There are 4 ways to turn a row about zero (a turn may also mirror it). The second row of each pair is the first, turned, with some noise. The first 40 pairs use one turn. New pairs use 3 turns, one after the other, and a turn may come again.
Some pairs, each with its turns in order after it:
[ 1.56 -1.42  1.83  0.47  0.83 -1.26  0.14 -2.17  2.71]
[ 0.77 -2.00  0.77 -1.20 -0.77 -3.96  0.33  0.58 -0.21] -> toku

[-1.28 -0.90 -0.28 -0.95  0.48  1.15  0.65 -1.24  0.34]
[-0.80  0.12 -1.52 -1.47 -0.28  0.21  1.02  0.48 -0.86] -> toku

[ 2.25 -0.81 -1.12 -0.35  2.39  2.95  0.69 -0.27 -1.03]
[ 2.04  0.46  0.21 -2.79 -0.27  1.84 -1.79  1.30 -1.47] -> toku

[-0.68 -1.05 -1.83 -0.40 -2.98 -1.91 -0.76  0.00  0.82]
[ 1.26 -2.40  0.50 -0.57  1.81 -1.98  1.59 -0.12  0.46] -> ful

[-1.12 -1.97  1.42  1.25  0.98  0.34 -3.04 -1.92 -1.29]
[-0.09 -2.80 -0.32  0.31 -0.38  0.09  0.08 -1.95 -3.56] -> toku

[ 1.40  1.30  2.99  1.54  0.88 -2.23  2.97  2.51 -1.64]
[ 1.86 -0.88 -4.70 -0.08 -2.59  0.39  1.73 -0.15 -1.15] -> notor

[ 2.89  1.55  2.06  0.20 -2.64  0.63  0.77 -0.03 -1.64]
[-1.63 -2.01 -1.55  1.77 -2.13  1.82  2.08  0.11 -0.36] -> Ges

[ 0.93 -0.89 -1.81  1.90 -0.80 -2.22 -1.70 -0.69  1.03]
[ 1.24 -0.45  0.27 -0.59  0.29  1.43 -2.49  1.92  2.04] -> notor

[ 2.90 -2.71 -0.01  2.64 -0.83 -1.99  1.02 -0.64 -1.24]
[ 2.50  0.23 -1.69 -2.94 -1.49  1.18 -1.35 -0.90  2.48] -> notor

[-2.67 -2.73 -1.18  2.74  2.49  0.29  2.74 -0.31  3.06]
[-0.14 -0.14  0.61  4.93 -2.38  0.24  3.27  1.68  1.40] -> ful

[-0.91 -0.88 -0.69 -0.71  1.47  0.70 -2.28  0.59 -1.52]
[ 1.54  2.18  0.55 -0.37 -1.26 -0.82  0.08 -0.96  1.31] -> Ges

[-2.42  0.96  2.32 -0.83  0.75  0.68  3.02  0.76  0.59]
[-2.28  1.39 -0.41  0.97  3.14 -0.35  1.61  1.00  0.68] -> Ges

[-1.01  2.06  0.93 -1.95 -0.06 -3.03  1.52  1.28  2.43]
[-2.46 -1.38  1.43  0.38  1.86 -3.50  0.98  0.68 -1.47] -> Ges

[ 1.99  2.41 -1.85 -1.62 -1.30  1.05 -2.78  0.45 -0.22]
[ 1.85 -0.98  3.08  1.36  1.24  0.92 -1.36 -0.53 -2.42] -> notor

[-0.34 -2.93  1.42 -1.83  1.20  0.79  1.72 -0.41 -1.73]
[-0.89  3.82 -0.25  0.32  1.00  0.64  1.83 -1.39  1.34] -> ful

[-0.96  2.09  1.77 -0.97  2.87 -2.41 -2.53  0.20  1.27]
[-2.21 -1.09  0.17  1.46 -2.15  2.14 -0.11  2.96 -2.08] -> notor

[-0.03  0.95 -1.35  1.86 -1.04  1.15 -0.87  1.45 -2.19]
[ 1.85  1.32 -0.76  1.97  0.71 -0.69 -1.92 -1.13 -0.57] -> notor

[-0.49 -2.56  1.79  3.12 -0.88  2.51  0.21  1.47  0.99]
[ 1.66  1.11  2.12 -0.07 -1.46 -0.09  3.55 -0.56 -2.62] -> toku

[ 0.14  2.83  0.37  1.06 -0.68 -2.54 -2.23  1.18  3.13]
[-1.43 -3.13  3.41 -1.82 -0.06 -1.21  0.85 -1.30 -0.47] -> Ges

[-3.09 -1.54  1.63 -1.76  2.27  2.25  2.00 -0.73  2.40]
[-0.41  1.81 -0.92 -0.01  4.06 -1.22 -0.70  2.19  3.30] -> Ges

[-0.38 -0.51  0.40  2.19 -1.23  0.46 -0.95  0.82  2.53]
[ 1.18  0.33  1.08 -0.24 -0.61 -1.13  2.82 -1.72  0.39] -> toku

[ 1.59  0.01 -0.46  0.74 -1.18  0.01  1.58 -0.61 -2.79]
[ 0.25  0.17 -1.74  1.53 -1.35  2.05  0.46  0.07 -2.03] -> Ges

[-0.96 -1.94  1.14 -0.01 -2.26  0.61  0.17 -0.83  2.62]
[-0.71 -2.09 -1.80 -0.66  1.72 -0.35 -1.73 -0.62  1.77] -> Ges

[-0.74 -0.66  2.04  1.24  2.06  2.00  2.02  1.68  1.37]
[-1.08 -0.28 -1.13  1.66 -2.41 -2.38  2.51 -0.55  1.52] -> notor

[ 1.30 -1.07  2.15 -1.12  2.51 -0.77 -2.71  2.96  1.29]
[-1.86 -3.18  0.20  1.29 -3.74  0.18 -1.39 -0.10 -0.84] -> notor

[ 1.67 -0.88 -2.78  2.98 -0.45  2.80 -1.38 -1.04 -0.86]
[-1.00 -0.76  3.76  1.10  1.82  1.38 -0.54  2.47 -1.66] -> ful

[-0.11 -0.89  2.78 -0.31 -2.83  0.38  3.02 -0.07  2.80]
[ 0.95 -1.30 -0.48 -2.64 -0.02 -3.57  2.65  1.73  0.58] -> notor

[-1.31 -0.12 -2.28 -0.03  2.63  2.70 -1.31  0.99 -3.06]
[ 0.94  2.78  4.32 -0.50 -1.40  1.01 -0.47  0.55 -1.01] -> ful

[ 2.55 -1.44 -2.49 -0.81 -1.13  2.79  2.88  2.39 -2.56]
[ 0.48  3.58  1.57 -1.43 -2.89  3.46 -1.61  2.39 -0.03] -> toku

[ 2.92  2.33  1.85 -1.85  1.85  2.62 -2.81 -1.38  2.72]
[-3.20  0.65 -0.69  0.16 -0.66 -1.53 -5.93  0.78  0.54] -> ful

[ 0.74 -2.41  0.01  3.05  2.83 -2.12  0.68  2.23  1.14]
[ 2.85  0.96 -1.80  4.51  0.04  0.65  0.60  1.51 -0.67] -> ful

[-1.75 -2.84  1.90  2.59  2.82  0.61 -0.78  2.64 -0.05]
[-0.92  3.43 -0.57 -4.58  0.99  0.42  0.88 -0.44  1.37] -> Ges

[ 0.63  2.07 -2.27  0.73  2.81  1.32  2.12  3.05  0.98]
[-2.52  2.57  3.38 -0.02 -0.01  1.05 -1.05  2.65 -1.06] -> Ges

[ 1.82 -0.20 -2.51 -0.97 -0.12 -1.72  0.49 -1.59 -0.69]
[ 0.91 -0.40  0.57 -1.64  1.58  3.16 -0.08 -0.72  0.60] -> notor

[ 1.80  3.05  2.74  0.64 -1.98  0.05  2.01 -0.31  0.59]
[-1.12 -0.41  3.75  0.39  1.89 -0.94  0.99  2.43  1.48] -> toku

[-0.34 -0.02  2.85 -1.90 -0.63  2.34  1.58 -0.13 -0.76]
[-2.01  1.51  1.15 -0.96  1.28 -0.26  0.64  2.13 -2.17] -> toku

[-1.35 -0.44 -3.05  2.29 -2.98 -2.75 -2.19 -0.51 -1.10]
[ 2.56 -2.84  1.53 -1.44  1.85 -1.32  2.54  2.45 -1.72] -> ful

[ 1.55 -0.59  1.34  2.77 -1.18  1.28  1.43 -0.39 -1.05]
[-1.80 -0.14 -0.54  1.03  1.61  2.68  0.94  0.28 -2.06] -> ful

[-1.92  1.67 -0.29  2.71 -1.26  2.57 -2.61  2.94  2.98]
[-0.40 -2.89  2.05  2.13 -2.51 -2.09 -1.39 -0.44 -4.01] -> ful

[-2.35  2.63  2.54 -1.20  1.86 -1.60  0.36  2.54  0.93]
[ 0.29  1.59 -1.48  2.68  4.17 -1.87  0.52  0.63  0.09] -> toku

New pairs. What belongs after each?
[-0.80  2.14  1.73 -2.38  2.73  1.60 -2.09  0.98  3.03]
[-0.16 -0.91 -0.67  0.46 -0.38  3.86  2.96 -0.52 -3.18] -> notor toku ful

[ 2.93 -2.40  1.93 -1.63  2.95  1.56  1.28  2.62  2.27]
[-0.55  0.36  2.23 -1.08 -2.62  4.22 -1.95  0.45 -3.05] -> toku notor toku

[ 0.81 -2.56 -2.19  1.75 -0.88  1.75  2.17  1.81  2.65]
[ 0.89  0.29 -1.18  2.55 -2.83  1.28  3.16 -0.96 -1.82] -> toku Ges toku

[ 1.55 -2.91 -2.91 -3.09  0.20 -1.23  2.23  1.94  0.93]
[ 0.68  2.93 -0.66  0.67  4.19 -3.33  0.42  0.18  1.69] -> toku ful ful

[ 1.56  0.31  1.19  1.05  0.84  2.70  2.83 -3.12  1.60]
[-0.45  0.01  3.04 -3.20  2.17 -0.63  1.37 -1.33 -2.29] -> ful notor Ges

[-1.55 -1.02 -1.00  1.89  1.47 -2.00 -0.54 -0.69 -2.13]
[ 0.34 -0.54  1.05 -0.87 -1.73  0.29  2.78 -1.45 -2.06] -> ful Ges ful

[0.10 2.05 0.45 1.40 1.45 1.73 1.25 0.28 1.60]
[-2.89  1.31  0.70  0.43 -0.12 -1.05  0.12 -1.60 -0.76] -> toku Ges Ges

[-0.47 -3.01  1.83 -0.51 -2.51 -0.07  2.06  1.68 -1.99]
[ 3.84 -0.68 -0.71 -1.15  3.34  0.17  0.70 -0.22 -1.18] -> Ges notor toku

[ 1.59  2.23 -0.92  1.32  2.18  2.22  1.39  0.80  1.36]
[-0.97 -1.22 -0.87  3.32  0.55  0.79 -0.39  1.03 -2.24] -> ful ful toku

[ 2.11 -1.01 -3.06  2.91 -1.94 -0.28  1.14  0.81  2.45]
[ 0.44 -0.74 -4.61 -0.64 -1.92 -2.04  1.06 -1.89  0.81] -> toku toku ful

[-0.24  2.23 -2.11 -1.33  2.41  0.72 -0.37  2.35 -0.47]
[ 0.14  1.18 -2.12 -1.79  2.70 -0.55 -1.14 -1.81 -1.20] -> ful notor ful

[-1.13  2.81  1.27  0.95  2.56  2.22  2.90  2.93  0.12]
[-2.33 -2.94  1.41 -3.14  2.45  0.25  2.59 -0.94 -0.80] -> Ges ful ful

[-2.78  2.63 -2.45  1.32  0.17 -0.38 -2.83 -0.06  2.09]
[ 0.92 -0.93 -0.48 -0.65 -1.49  3.77  2.30  3.34 -1.33] -> notor toku Ges

[-0.84  2.70  1.51 -2.64 -2.12  1.31 -1.10  2.05 -1.21]
[-2.32  1.22 -1.29 -0.07  2.88  0.68 -1.40  1.07 -3.08] -> ful notor toku

[-0.30 -2.44 -1.11  2.99 -0.37  0.56  0.98  0.40  0.34]
[ 1.08 -2.30 -0.09 -0.84  0.96 -2.12 -0.82  1.61 -0.90] -> notor toku Ges

[-0.56  1.39 -0.80 -0.81 -2.23  2.74  1.54  3.10 -0.77]
[-2.04  1.51  2.58 -0.27 -2.67  0.48  2.81  0.25  0.88] -> Ges Ges notor

[ 0.96 -0.98  1.58 -2.84  1.31 -0.25 -2.90  1.46  0.27]
[ 1.10 -1.68 -1.53 -0.82 -2.35  0.43  0.24 -2.30 -2.61] -> toku toku toku

[ 2.28  1.94 -0.16 -2.51 -1.47 -1.77  3.05 -2.63  0.94]
[-0.76  1.31 -0.17  0.30 -1.45  4.04  2.47  2.40 -1.87] -> Ges ful Ges

[-0.45  0.20 -1.43  0.39 -2.94  2.65  1.94  0.38 -1.81]
[ 2.21  0.10 -2.80 -0.62 -0.11  2.18  1.74  1.76  0.40] -> toku notor ful

[-2.57  3.04 -0.58  1.97 -0.24 -1.66 -1.33 -1.73 -0.85]
[ 2.78 -0.99  2.05 -2.80  2.33  0.56 -0.57  0.65 -1.11] -> notor toku toku

[ 1.31 -0.49 -0.38 -1.62 -1.55  0.30  1.29  0.14 -0.17]
[ 1.03 -1.58 -1.42  0.02  1.20 -0.05  0.73  1.01  0.39] -> toku toku toku

[ 2.30  1.12  0.11  1.85  0.07 -2.20 -2.92 -2.37 -0.94]
[-2.78  2.47  1.32 -1.24 -1.02  1.14 -2.15  0.28 -2.61] -> notor ful notor

[-0.43 -2.63 -1.89 -2.83  1.09 -1.26  1.83  1.54  1.67]
[ 0.68  0.78 -1.28 -4.06 -0.38  1.28  1.17  1.08 -2.52] -> Ges Ges notor

[-2.03 -1.33 -1.05  1.08 -0.80  3.02 -0.89  2.90  2.96]
[ 0.81  0.56  0.83 -1.61  0.84  0.87 -0.92  5.37 -0.01] -> toku notor toku

[-2.80 -1.63 -1.88 -0.03 -1.24  2.44  2.10  2.91  0.63]
[ 0.81 -1.44 -0.95 -2.33 -1.27 -0.02 -3.92  0.57 -3.03] -> notor toku Ges

[ 1.29  1.38  0.29 -2.28 -2.83 -0.28 -1.78 -1.88 -2.58]
[-1.78 -0.14 -2.19  0.53 -0.04  1.20  2.40  0.89 -3.66] -> ful notor toku

[ 1.91  2.05  3.07 -2.77 -2.30 -2.83  2.20 -1.60  0.23]
[-1.54 -0.31 -1.11  2.90 -0.24  5.76 -0.68 -0.58  0.24] -> Ges ful ful

[-0.36  1.40 -2.82  2.78  1.61  2.38  2.14  1.06 -0.22]
[-4.13 -0.96  0.48  1.69  1.19  2.23 -0.11 -1.35 -1.05] -> Ges ful toku

[ 1.92 -0.53  0.39  2.85 -0.66 -0.21  3.09 -0.92  1.45]
[ 1.77  0.07  2.14 -0.66 -1.28 -1.50  3.42 -0.60  0.95] -> toku Ges ful

[-0.37 -1.19  1.76 -2.64 -1.55 -2.43 -2.18 -0.15 -2.33]
[ 3.57  2.02  0.41  0.95  0.32 -0.44  2.28 -1.81  1.71] -> notor notor Ges

[ 3.00  0.18 -1.68 -1.70  0.55 -1.13  2.77 -0.07  1.96]
[-2.37 -0.16 -1.43  2.55 -1.54 -2.90  0.82 -0.83 -0.94] -> toku Ges toku

[ 1.81  2.15 -0.33 -2.05 -2.32  2.98 -2.51  1.63  1.26]
[-0.17  0.81  1.16 -3.52 -1.64 -3.40 -0.08 -2.49 -2.02] -> ful notor ful

[-1.77  3.01  2.22  1.94  2.50  3.10 -2.51  2.11 -2.60]
[-3.11  2.83  1.46 -0.04 -4.11 -1.16  1.80  0.95 -3.20] -> ful toku ful

[-1.61 -0.16 -0.03 -2.75 -1.92 -0.64  1.57  2.95 -2.70]
[ 0.04  3.28  0.27 -1.24 -3.24  1.21  1.49 -2.14 -0.51] -> Ges Ges notor

[ 1.71  2.14 -0.66 -0.63 -0.74  0.40 -2.98  2.98  2.22]
[ 0.29 -3.32 -1.82 -1.18 -2.68 -0.96  1.22 -1.89  1.90] -> toku Ges notor

[-2.05 -2.81 -0.19 -2.74  1.57 -1.01  1.56 -1.04  0.35]
[ 0.62 -2.07  0.97 -2.68 -2.82 -0.02  1.44 -1.78  0.10] -> toku ful notor

[-2.44 -1.67  1.78  2.80 -0.40  0.64  0.44  1.00 -0.21]
[-2.39 -1.88  1.29  1.36  1.64  1.64  0.15 -2.02  0.12] -> Ges toku notor

[ 2.04  1.19 -1.32  2.72  3.12 -2.11 -2.98  0.82  2.51]
[ 0.43  1.79  1.97  0.10  0.58 -1.62  4.18 -3.84 -0.80] -> Ges toku Ges

[ 2.21  2.63  0.35  1.60  3.11  1.77 -1.46  2.40  0.00]
[ 3.56  0.58 -2.19 -1.01  1.59  1.91  2.64 -0.08  1.49] -> Ges notor ful

[ 0.00 -2.58  1.00  0.89 -2.84 -1.23 -3.00  2.27  0.30]
[-1.28 -0.81  0.03 -2.62  1.16 -1.48  1.16  4.14 -0.48] -> notor toku ful

[-2.47  0.25 -3.08  0.71  1.69  0.98 -1.70  1.22 -0.07]
[ 0.68  1.40  0.44 -0.25 -2.16 -2.52  1.88  2.67 -0.01] -> Ges Ges toku

